There are 9 hidden switches. A switch that is on adds its own fixed numbers to the row, and there is some noise. The rows also spread widely along 15 directions, which tell nothing about the answers.
Some rows, each with its switches (1 for on, 0 for off) after it:
-16.8	8.6	-3.6	7.7	5.2	0.7	-16.6	13.3	-17.0	23.5	22.7	20.9	-3.9	-17.3	40.4	-17.1	-19.3	27.9	10.0	18.8	4.7	26.3	6.1	-17.3	15.4	4.6	7.0 -> 1 0 0 1 1 1 0 0 0
24.7	24.0	26.4	-30.6	-13.8	15.9	2.4	-25.2	-0.1	5.2	-11.0	20.5	0.8	16.5	-13.5	6.1	16.0	-1.8	-38.0	-4.2	-7.0	-16.5	-19.7	10.9	-8.4	-0.2	-23.8 -> 1 1 0 0 1 1 0 0 1
16.6	11.4	24.3	-14.6	9.9	-33.8	8.4	-23.3	19.8	-22.8	-32.4	2.4	-22.1	-0.9	6.5	11.1	-1.5	9.4	-23.6	-2.4	-7.0	-10.0	9.4	2.3	19.7	3.1	-9.3 -> 0 0 0 0 0 0 0 0 0
-5.0	-6.3	8.7	-27.8	23.5	17.7	1.1	6.2	22.0	25.4	3.4	0.1	11.9	-27.0	13.4	21.4	2.7	4.4	13.4	-8.1	-0.9	-8.2	8.8	-17.6	12.1	4.0	-19.8 -> 0 1 1 0 0 0 0 1 0
-8.1	23.1	8.6	-17.6	-0.2	5.2	16.8	3.8	11.8	-7.9	-16.9	14.3	19.4	7.5	6.5	-2.8	-4.9	-27.8	-17.9	-25.7	-19.0	-29.2	16.2	1.1	-11.5	-5.9	10.9 -> 0 0 0 1 0 0 0 0 0
-24.1	11.3	10.9	1.7	-21.8	43.0	-6.4	-4.7	-0.8	-7.0	19.8	-6.5	19.1	-9.4	5.7	11.2	30.8	19.9	12.3	0.0	-5.7	2.6	8.1	-2.8	1.2	5.0	-21.9 -> 1 1 0 0 1 0 0 1 1
-12.1	8.8	-8.8	-9.8	-10.0	-2.7	10.6	27.8	26.1	1.4	-8.3	30.5	-10.5	-9.7	-8.1	-11.6	23.6	3.1	10.3	-12.9	5.9	-3.5	1.6	-13.4	-12.4	-0.8	-10.8 -> 1 1 0 0 0 1 0 1 1
5.8	-1.9	26.2	-11.2	2.4	-4.6	0.6	0.3	7.8	24.8	-15.1	-8.9	-23.3	21.4	22.0	-0.4	-3.9	8.1	15.0	12.8	8.6	3.5	31.9	3.7	35.9	-41.1	-18.6 -> 0 0 0 1 1 0 0 0 0
-13.1	1.7	-13.0	-30.1	-15.0	-16.5	-6.9	0.1	23.3	-14.7	-14.8	-8.2	13.1	-14.7	19.0	8.0	-12.7	-3.5	-4.0	10.3	38.6	-9.7	18.3	-8.4	19.7	5.2	-31.9 -> 1 1 1 1 0 0 1 0 0
-10.8	-2.0	-15.0	-34.9	5.7	-18.7	-2.5	38.1	15.3	37.9	-3.9	28.2	-26.8	-34.4	-2.5	-6.7	4.6	-17.9	-19.7	-2.8	12.5	-1.1	27.3	-14.0	38.9	5.6	-26.3 -> 1 0 0 0 0 1 0 1 1
-6.3	-12.3	20.7	8.9	-5.9	16.9	-2.6	-6.7	-5.4	20.1	31.1	0.8	2.4	36.0	6.8	-0.5	-0.4	-19.8	37.9	10.9	20.3	-4.7	11.0	8.6	-7.5	-18.0	-4.9 -> 1 0 0 0 1 0 0 0 0
-25.1	-8.9	-7.7	-17.0	-16.2	4.6	1.5	5.4	9.4	3.0	27.8	-5.0	-2.6	-6.3	14.6	1.1	-2.1	-1.2	2.0	11.4	24.2	-9.7	25.6	-6.4	21.6	-3.7	-21.8 -> 1 1 0 1 0 1 0 0 0
1.4	32.7	13.9	-10.5	19.6	-0.1	2.7	31.7	-3.2	41.5	-1.7	19.8	-9.5	-8.7	3.7	-7.8	10.8	-24.5	-11.8	1.1	-29.4	-6.6	18.1	-0.6	7.3	7.8	5.2 -> 0 0 1 0 1 1 0 0 1
-23.6	23.2	-8.5	4.2	-24.4	44.1	4.1	11.9	-14.2	11.1	5.0	2.4	27.2	-1.5	-2.3	4.3	25.4	-12.8	6.9	9.3	7.6	-0.2	17.1	11.2	1.6	0.9	-3.3 -> 1 0 1 0 1 1 1 0 1
-11.9	25.0	-4.2	-5.4	-16.4	4.8	-16.6	33.8	-9.7	22.4	-10.3	-4.2	-18.1	4.9	21.5	-27.0	6.2	20.0	-8.3	7.7	-6.5	20.5	16.4	-4.7	35.2	-24.0	-24.6 -> 0 1 0 1 1 0 0 1 0
2.4	-8.6	3.8	19.7	-23.0	23.3	-20.8	-4.8	-14.7	1.0	-26.3	35.0	-1.8	13.2	-13.0	2.6	8.2	10.6	32.7	-2.7	29.3	7.4	0.5	5.1	-13.1	-3.8	-9.0 -> 0 1 0 0 1 0 0 0 1
19.1	6.6	13.2	-17.0	16.8	-0.7	0.3	15.3	-3.5	37.5	19.8	-7.7	-15.7	20.7	18.4	6.4	-31.3	6.5	26.3	19.3	0.8	-29.2	7.2	0.9	-5.4	4.1	6.2 -> 1 1 1 1 0 0 0 1 0
-11.0	-13.3	-5.4	15.3	-3.1	9.0	-3.5	-0.1	-6.4	12.8	24.6	1.6	-10.6	5.5	-0.3	-1.8	16.4	0.6	27.0	17.5	22.2	23.1	-3.4	-3.8	13.7	1.2	-7.7 -> 1 0 0 0 0 0 0 1 0
10.3	26.4	33.2	3.4	6.8	-9.0	-25.6	-19.0	-8.3	-2.5	-19.0	6.9	12.2	-6.0	8.2	12.9	8.0	-6.4	4.4	13.4	-4.5	8.3	11.1	-1.6	7.7	28.4	-16.4 -> 1 0 0 1 1 0 1 0 0
-34.9	12.0	-24.6	-4.5	-5.8	15.4	5.4	22.6	2.5	8.1	21.0	15.8	13.8	-22.1	8.4	-11.5	20.0	-14.3	0.5	1.7	-0.8	16.8	-5.3	-19.2	6.8	15.9	-4.7 -> 1 1 0 1 1 0 1 0 0
-1.1	-3.8	-19.5	-15.3	-18.1	9.7	25.9	-29.3	-8.7	-21.7	-1.9	16.3	-8.0	15.8	7.0	3.5	-19.6	6.7	-31.3	0.9	19.4	-16.6	-18.9	14.5	5.6	-3.6	16.1 -> 0 1 0 0 0 0 1 0 0
1.1	14.5	-25.1	5.2	-8.6	-6.1	-5.4	28.3	-19.4	15.8	-36.6	43.1	-23.3	19.2	4.8	-16.5	-16.1	-19.9	4.9	-0.3	18.0	-6.5	16.3	8.5	7.8	4.4	13.6 -> 1 0 0 1 0 1 1 1 1
-24.4	22.7	32.0	4.2	-8.0	10.4	-6.4	-2.2	8.9	-6.2	9.4	11.5	30.5	-28.8	11.0	7.9	25.2	-1.3	17.5	-3.2	-10.7	0.5	38.3	-8.7	-5.1	4.2	-1.0 -> 0 1 0 1 0 0 0 1 0
-3.5	27.3	-4.3	-4.2	-12.2	19.3	-2.4	38.0	7.0	31.3	-15.2	17.6	2.9	-10.0	-8.0	-21.4	41.1	9.8	8.4	-0.1	1.5	30.3	-8.3	-12.5	-0.6	-22.4	-20.7 -> 0 1 0 0 1 1 0 1 1
28.3	6.2	25.7	-3.2	16.2	21.8	-17.3	0.2	-22.4	45.4	6.9	10.3	5.4	12.9	-12.0	10.5	-7.5	-5.0	21.3	5.1	-5.3	-8.9	-9.8	0.2	-16.4	14.1	2.0 -> 0 0 0 1 0 0 0 1 0
-14.5	11.5	-7.7	3.6	17.2	29.0	6.6	33.5	0.2	30.6	12.4	12.4	8.9	-3.0	9.6	-10.4	3.4	3.7	24.9	-9.5	-25.0	2.1	-10.8	-19.6	-16.2	6.4	14.9 -> 0 0 1 1 1 0 0 0 0
1.4	13.0	18.7	2.4	-5.8	-28.1	13.2	-38.7	5.9	-20.5	14.5	8.0	1.2	-11.3	32.1	5.2	-2.7	18.9	-1.2	36.7	24.0	19.6	3.7	3.2	11.0	-8.6	16.7 -> 1 1 0 0 1 0 0 0 0
0.6	-11.6	8.7	7.4	15.4	-7.8	-29.8	2.3	-4.1	12.4	8.6	13.7	-14.1	28.2	27.7	-17.1	-22.0	-2.8	20.9	-5.8	8.0	8.0	-13.2	-15.1	-2.2	5.4	-15.7 -> 0 0 0 1 0 0 0 1 0
1.1	6.0	-19.4	-14.6	18.6	8.6	23.9	12.8	10.8	12.9	-1.5	-30.7	-29.6	24.5	16.7	0.2	11.1	5.7	0.1	12.2	-11.1	3.6	-17.5	-5.9	34.4	-3.4	-14.0 -> 1 0 1 1 0 0 1 1 0
-21.5	12.7	20.1	-9.6	-25.0	12.4	-3.5	9.8	-17.7	38.1	54.3	22.7	-6.7	13.3	1.7	-21.1	12.5	-30.7	-13.5	17.6	7.4	-5.6	20.3	13.8	2.5	-12.3	-6.7 -> 0 1 0 0 1 1 1 0 1

New rows. What belongs after each?
-21.9	-16.0	-20.3	-1.5	6.4	4.1	-2.6	16.5	13.6	5.6	8.3	9.2	2.9	-11.7	29.1	-3.0	-14.3	11.9	27.4	-0.2	24.6	9.7	5.0	-19.8	9.5	-0.7	-8.8 -> 1 0 0 0 1 1 0 0 0
7.0	11.6	7.5	-8.7	27.4	-9.8	-15.9	8.8	-8.0	27.6	-7.7	17.3	-18.5	12.4	27.0	-9.8	-8.3	-25.0	-10.9	3.4	-9.9	8.5	1.2	-8.5	26.8	6.2	-15.3 -> 0 1 0 1 1 1 0 0 0
4.7	10.7	31.8	7.8	2.9	3.0	-7.5	-2.0	7.1	22.5	28.1	18.4	-1.4	28.4	-14.2	-23.9	38.6	-19.3	11.5	0.8	-6.0	20.8	-35.8	-9.4	-29.1	-5.3	-19.1 -> 0 1 1 0 0 0 0 0 0
1.5	14.8	-6.1	-13.5	2.7	-8.4	-12.3	20.1	-10.0	23.9	3.5	6.8	-26.1	-5.2	23.1	-17.8	-14.6	27.7	-17.1	13.6	5.2	9.9	-8.1	-7.8	20.4	4.1	-15.3 -> 0 1 0 0 0 1 1 0 1
-30.5	-0.5	8.2	-20.8	-17.4	15.2	-14.9	-5.8	7.3	-3.2	7.2	0.9	16.9	-1.7	29.0	-2.6	-6.9	-6.2	-14.2	-11.3	10.7	-8.2	31.1	-5.0	22.5	-13.2	-32.8 -> 1 0 0 1 0 0 0 0 1
-16.8	37.0	2.1	1.0	17.0	-14.0	-16.2	33.1	8.3	11.1	-15.2	41.5	-2.3	-5.4	35.7	-32.1	8.9	-19.1	-9.9	-16.6	-22.7	15.7	1.8	-17.8	-0.7	5.7	-5.5 -> 0 1 1 0 1 1 0 1 1
3.4	28.4	14.1	-14.5	-24.4	12.8	20.9	-13.7	-3.3	-1.1	-23.0	26.6	-8.2	-1.6	-8.1	6.0	27.6	5.9	-22.8	6.2	-6.6	-7.0	17.0	14.7	15.2	-11.7	4.7 -> 0 1 0 1 1 1 1 1 0
-10.3	0.8	-15.5	-25.3	1.2	3.7	27.7	-19.1	26.4	-16.8	23.0	21.5	24.9	-19.5	-3.9	15.8	21.8	-35.4	-12.6	3.1	15.5	-9.5	-23.8	-14.8	-17.6	24.8	2.1 -> 1 1 0 1 1 1 0 0 1
-0.6	6.0	24.5	6.6	25.5	21.5	-2.7	9.9	0.2	22.3	7.4	-14.4	-14.5	31.6	5.8	-1.0	15.2	-5.3	19.9	-12.2	-32.3	-4.4	-6.3	-4.6	3.3	4.5	-18.5 -> 0 0 0 0 0 0 1 0 0
-22.3	-11.1	14.5	-25.8	-14.2	-7.8	-0.3	2.3	29.4	-6.0	24.5	-3.7	-30.0	13.9	17.5	-16.1	6.6	17.3	-13.5	-9.0	-5.9	-9.2	2.9	-15.8	16.6	-15.7	-41.8 -> 0 1 0 1 1 0 0 0 0
-20.8	-1.4	-9.0	-7.8	-27.0	9.7	-27.0	2.8	-11.9	4.9	-0.7	12.1	2.5	-6.4	4.5	0.6	5.6	-13.1	-5.5	9.0	33.5	2.5	27.3	1.4	26.6	11.8	-34.4 -> 1 0 0 1 0 1 1 1 1
1.7	22.9	-11.0	3.7	22.6	-14.1	-19.1	21.3	-5.3	8.8	-33.5	-4.5	-17.5	30.2	37.1	-20.6	-5.7	-18.7	-2.5	-0.2	-6.7	24.8	-8.9	-5.6	35.3	0.1	-24.9 -> 1 0 0 0 1 0 1 1 0
-16.8	-5.6	-1.6	-9.4	-2.9	17.6	11.7	2.3	19.2	11.1	-6.8	31.3	-4.0	-7.1	3.4	3.2	32.3	-6.7	18.6	-5.0	12.0	11.4	6.2	-12.5	9.8	-7.2	-14.2 -> 1 0 0 1 1 1 1 1 1
-6.2	-13.6	-29.6	-11.3	28.6	31.4	9.7	-2.4	10.9	-2.4	15.8	-10.4	8.4	-10.8	0.0	19.8	15.0	-4.0	-0.3	-9.3	-8.5	4.7	-46.3	-23.8	5.3	41.0	-20.5 -> 1 0 0 0 1 1 0 0 0
19.8	12.0	6.3	-50.3	-7.4	1.4	-1.5	5.9	-3.0	44.3	7.9	14.1	-10.5	4.5	1.8	-9.6	-13.8	-1.3	-42.8	8.8	10.5	-9.7	-10.6	3.2	18.2	-14.6	-28.2 -> 1 1 0 0 1 1 0 0 0
17.6	0.0	-2.9	-42.8	-8.5	-3.0	-12.0	4.7	4.1	29.1	-23.6	46.0	12.0	-15.2	-31.1	4.5	0.5	-39.7	-25.9	-12.0	29.2	-12.7	-14.0	-1.6	-7.1	15.5	-24.5 -> 0 0 0 0 1 0 1 1 1
-15.0	39.0	-13.9	-13.1	-9.7	14.0	-9.8	39.5	0.0	21.3	-32.6	23.9	10.0	-22.6	12.7	-25.6	23.7	3.4	-19.0	-12.0	-14.1	27.5	2.7	-16.5	17.7	-14.5	-17.9 -> 0 1 0 1 1 0 0 1 1
-5.7	5.8	-8.4	-28.1	9.0	11.5	10.2	2.4	-7.5	27.2	21.8	8.9	15.8	-35.3	4.5	15.1	-7.0	-18.9	-21.1	11.7	4.0	-6.2	8.1	-2.4	20.1	13.6	6.0 -> 0 1 0 0 1 0 0 0 0
-32.1	26.1	-20.5	7.6	-2.7	5.9	-3.9	20.9	-7.9	2.6	18.6	4.3	0.2	-20.5	26.8	-16.3	13.8	12.0	-4.2	17.9	-11.7	28.0	-5.3	-16.7	19.6	22.6	-2.2 -> 1 1 1 1 1 0 1 0 0
-14.0	-3.2	-40.9	-13.6	-11.8	26.5	-9.2	30.0	-23.2	20.6	34.4	10.5	-6.8	16.7	19.4	-14.5	-34.3	-2.2	-6.0	2.5	15.5	-19.6	-17.8	-1.1	-4.0	16.6	-2.2 -> 1 1 0 0 1 1 0 1 1
12.2	12.2	4.4	-15.3	3.0	28.6	-10.0	7.5	-18.8	47.2	9.8	8.7	26.2	-5.2	3.1	9.5	-8.3	-8.9	16.3	16.1	19.1	2.6	-7.2	2.5	-6.1	4.6	-1.7 -> 1 0 0 0 1 0 1 1 1
-12.5	1.3	-6.7	10.8	17.7	15.7	-19.1	-6.3	-6.6	-2.6	26.0	-5.0	15.2	10.4	14.9	-7.8	10.5	-14.9	1.0	-4.2	-1.7	22.1	-47.1	-19.0	-10.8	33.0	-20.7 -> 0 0 0 0 0 0 1 0 1
-0.7	32.0	-37.3	-18.0	6.9	-11.5	-9.9	31.8	3.1	-9.1	-29.8	-14.9	5.9	-5.6	37.7	-14.0	-23.9	13.5	-21.0	0.9	-2.6	5.1	-11.7	-17.3	18.8	15.6	-15.0 -> 1 0 0 1 1 1 0 1 0
1.6	1.3	-1.3	-6.3	-3.1	-5.8	22.7	0.0	11.7	-2.4	-15.0	22.9	-28.1	1.1	0.3	4.0	5.2	20.2	9.9	1.7	1.7	-4.3	0.7	0.7	8.4	-1.0	10.0 -> 1 0 0 0 1 0 1 1 0
-7.3	8.0	22.6	10.9	-15.6	-16.1	-14.8	-26.5	-14.7	-2.1	2.2	30.0	-21.2	3.5	5.7	-5.4	27.3	-18.2	-11.9	21.3	15.0	27.5	15.9	11.8	34.2	1.5	-13.1 -> 0 1 0 0 1 0 1 1 0
-8.8	4.9	-5.2	2.1	-4.3	-20.0	7.5	-0.2	24.8	-16.8	-7.7	42.5	-3.5	9.3	14.1	-20.5	10.5	-9.9	11.8	-7.7	13.5	14.4	-20.9	-17.1	-22.8	-4.0	6.3 -> 1 0 0 1 1 0 0 1 1
7.6	6.6	-4.3	10.1	-2.0	45.4	13.3	-15.1	-20.6	0.9	-7.1	1.6	6.3	24.3	4.4	14.8	2.0	14.3	16.1	4.1	-1.7	-2.0	-15.8	12.0	-2.0	-3.8	12.5 -> 1 1 0 0 1 0 0 0 0
-24.7	8.4	16.5	-6.8	0.5	-1.3	15.5	-3.2	13.7	3.2	5.8	48.2	-0.9	-14.8	2.1	-13.0	22.6	-21.5	-21.5	-22.9	-15.0	1.3	18.5	-5.4	3.6	-7.2	6.3 -> 0 0 0 0 0 1 0 0 0
6.3	-0.7	-8.1	-17.0	27.3	-1.0	0.6	9.9	25.8	10.1	-26.6	17.1	5.6	-3.1	8.9	-2.3	6.3	-9.4	6.1	-23.4	1.5	12.6	-27.2	-24.2	1.0	2.3	-21.5 -> 1 0 0 0 0 0 0 1 0
-6.0	-16.5	6.0	13.0	6.3	29.6	-7.1	6.0	-1.7	13.1	11.2	12.3	-15.4	41.6	5.8	-2.4	4.7	-8.2	36.6	-11.5	1.8	-9.1	-8.4	-1.8	-12.9	2.3	-15.5 -> 1 0 0 0 1 1 0 0 1
-0.4	27.6	-13.4	-19.0	-2.5	7.2	-1.1	45.1	14.7	25.3	-21.1	9.6	15.5	4.7	10.6	-22.5	-5.7	1.3	10.6	-8.2	5.8	-2.8	-18.0	-12.6	-24.1	-13.0	-10.4 -> 0 1 1 0 1 0 1 0 1
19.4	6.0	23.9	-12.5	-4.8	2.5	-2.3	-8.2	8.4	11.9	-28.6	33.8	-29.1	13.6	-19.3	7.5	26.3	4.0	3.3	-5.4	4.6	-8.1	0.1	4.8	3.0	3.5	-26.2 -> 1 1 0 0 0 1 1 1 1
-16.0	-3.2	-9.6	-16.1	11.7	23.7	-11.3	32.5	6.4	21.1	11.1	-11.3	-9.8	26.1	23.6	-16.2	-14.4	2.2	4.2	-27.5	-16.5	-12.2	-6.7	-14.2	9.4	-4.0	-32.4 -> 1 0 0 0 0 0 0 1 0
-2.4	16.9	31.1	-7.7	-0.9	28.0	-1.8	-28.3	-2.8	10.8	-7.4	20.3	15.5	10.2	15.2	-2.4	23.1	4.8	-10.5	-11.4	-9.7	19.4	-6.7	2.2	10.4	-19.5	-17.5 -> 1 0 0 0 0 0 1 1 0
-2.0	20.5	20.9	16.5	-4.9	-19.3	20.1	-27.8	-3.2	-22.4	8.2	14.6	2.4	-29.2	-3.7	15.6	15.1	9.5	-1.5	23.7	-1.5	5.7	18.5	8.1	-1.3	16.5	38.0 -> 0 0 0 0 0 0 0 0 0
5.3	8.3	-25.0	-6.3	-4.4	34.4	19.2	15.3	-18.8	32.4	-24.3	19.6	-9.2	-15.5	-3.8	12.3	5.4	18.9	8.2	15.6	14.3	6.4	13.0	4.2	25.5	-10.9	15.1 -> 1 1 0 1 0 1 0 0 1
7.3	11.6	-24.7	-10.1	6.3	14.1	0.5	6.1	1.6	-2.4	-19.5	4.8	19.0	10.6	24.3	-1.1	-20.3	5.0	4.0	-1.1	13.6	-0.9	-27.9	-11.7	-13.2	5.5	-0.9 -> 1 0 0 1 1 1 0 0 1
-12.7	8.9	-15.6	-8.5	-21.4	-11.1	2.7	4.1	11.2	-22.8	0.5	13.1	-4.2	-5.7	-22.5	-3.1	24.9	-26.7	-21.5	-3.1	11.3	-8.2	-5.2	-1.7	-2.2	25.2	-20.0 -> 1 1 0 0 0 0 0 0 1
-26.8	15.9	8.5	2.4	-20.8	-0.7	-14.1	-8.6	-6.9	-7.3	4.2	2.6	8.9	16.5	36.5	-15.9	3.4	-15.3	-5.9	11.1	18.8	18.2	24.1	8.0	28.0	-20.8	-22.7 -> 1 1 0 0 1 0 1 0 0
-4.7	15.5	9.3	6.5	-12.9	-14.6	-13.2	-13.6	-18.3	8.0	12.7	38.5	-2.3	-19.9	2.6	-12.6	12.8	1.3	-14.4	23.6	16.3	33.8	-9.5	-1.6	9.7	13.0	2.8 -> 0 1 0 0 1 0 1 0 0
-15.5	10.6	22.6	1.6	-9.7	23.2	-11.9	-9.3	-30.1	37.1	32.8	38.0	8.0	-26.7	-3.2	2.6	11.9	-2.8	-3.7	11.7	-1.0	13.2	21.9	6.2	14.1	13.3	7.6 -> 1 0 0 0 0 0 1 1 0
16.8	21.2	8.2	-31.0	-3.8	2.1	-1.3	-6.8	-11.6	15.2	-1.8	2.5	4.0	-2.9	-7.5	9.8	-10.1	-12.3	-35.7	10.2	2.1	-25.2	-0.5	8.1	2.9	20.5	-7.6 -> 0 0 0 1 0 1 1 0 1
13.9	6.6	17.8	-7.7	2.0	27.2	-2.8	-38.2	-15.4	3.1	-42.5	31.8	7.0	-11.9	0.3	31.5	11.9	-0.4	-12.9	-5.7	5.7	3.2	15.0	14.1	27.0	-2.3	-2.1 -> 0 1 0 0 0 0 0 1 1
-14.9	20.6	10.3	12.7	-11.3	-5.7	1.4	6.9	-9.1	7.5	5.6	31.4	-17.8	-3.4	-3.4	-7.6	32.2	-23.0	4.1	13.3	-8.7	11.7	29.4	4.6	18.5	5.7	7.5 -> 1 1 0 1 1 0 0 1 0
-2.9	-13.8	-19.1	-3.5	1.0	26.1	1.0	-6.7	-15.8	10.5	2.1	16.5	-13.8	21.1	-21.7	-0.5	17.5	-35.5	-24.9	-11.8	4.7	1.9	-21.3	5.1	19.2	12.5	-18.6 -> 0 0 0 0 0 1 0 0 0
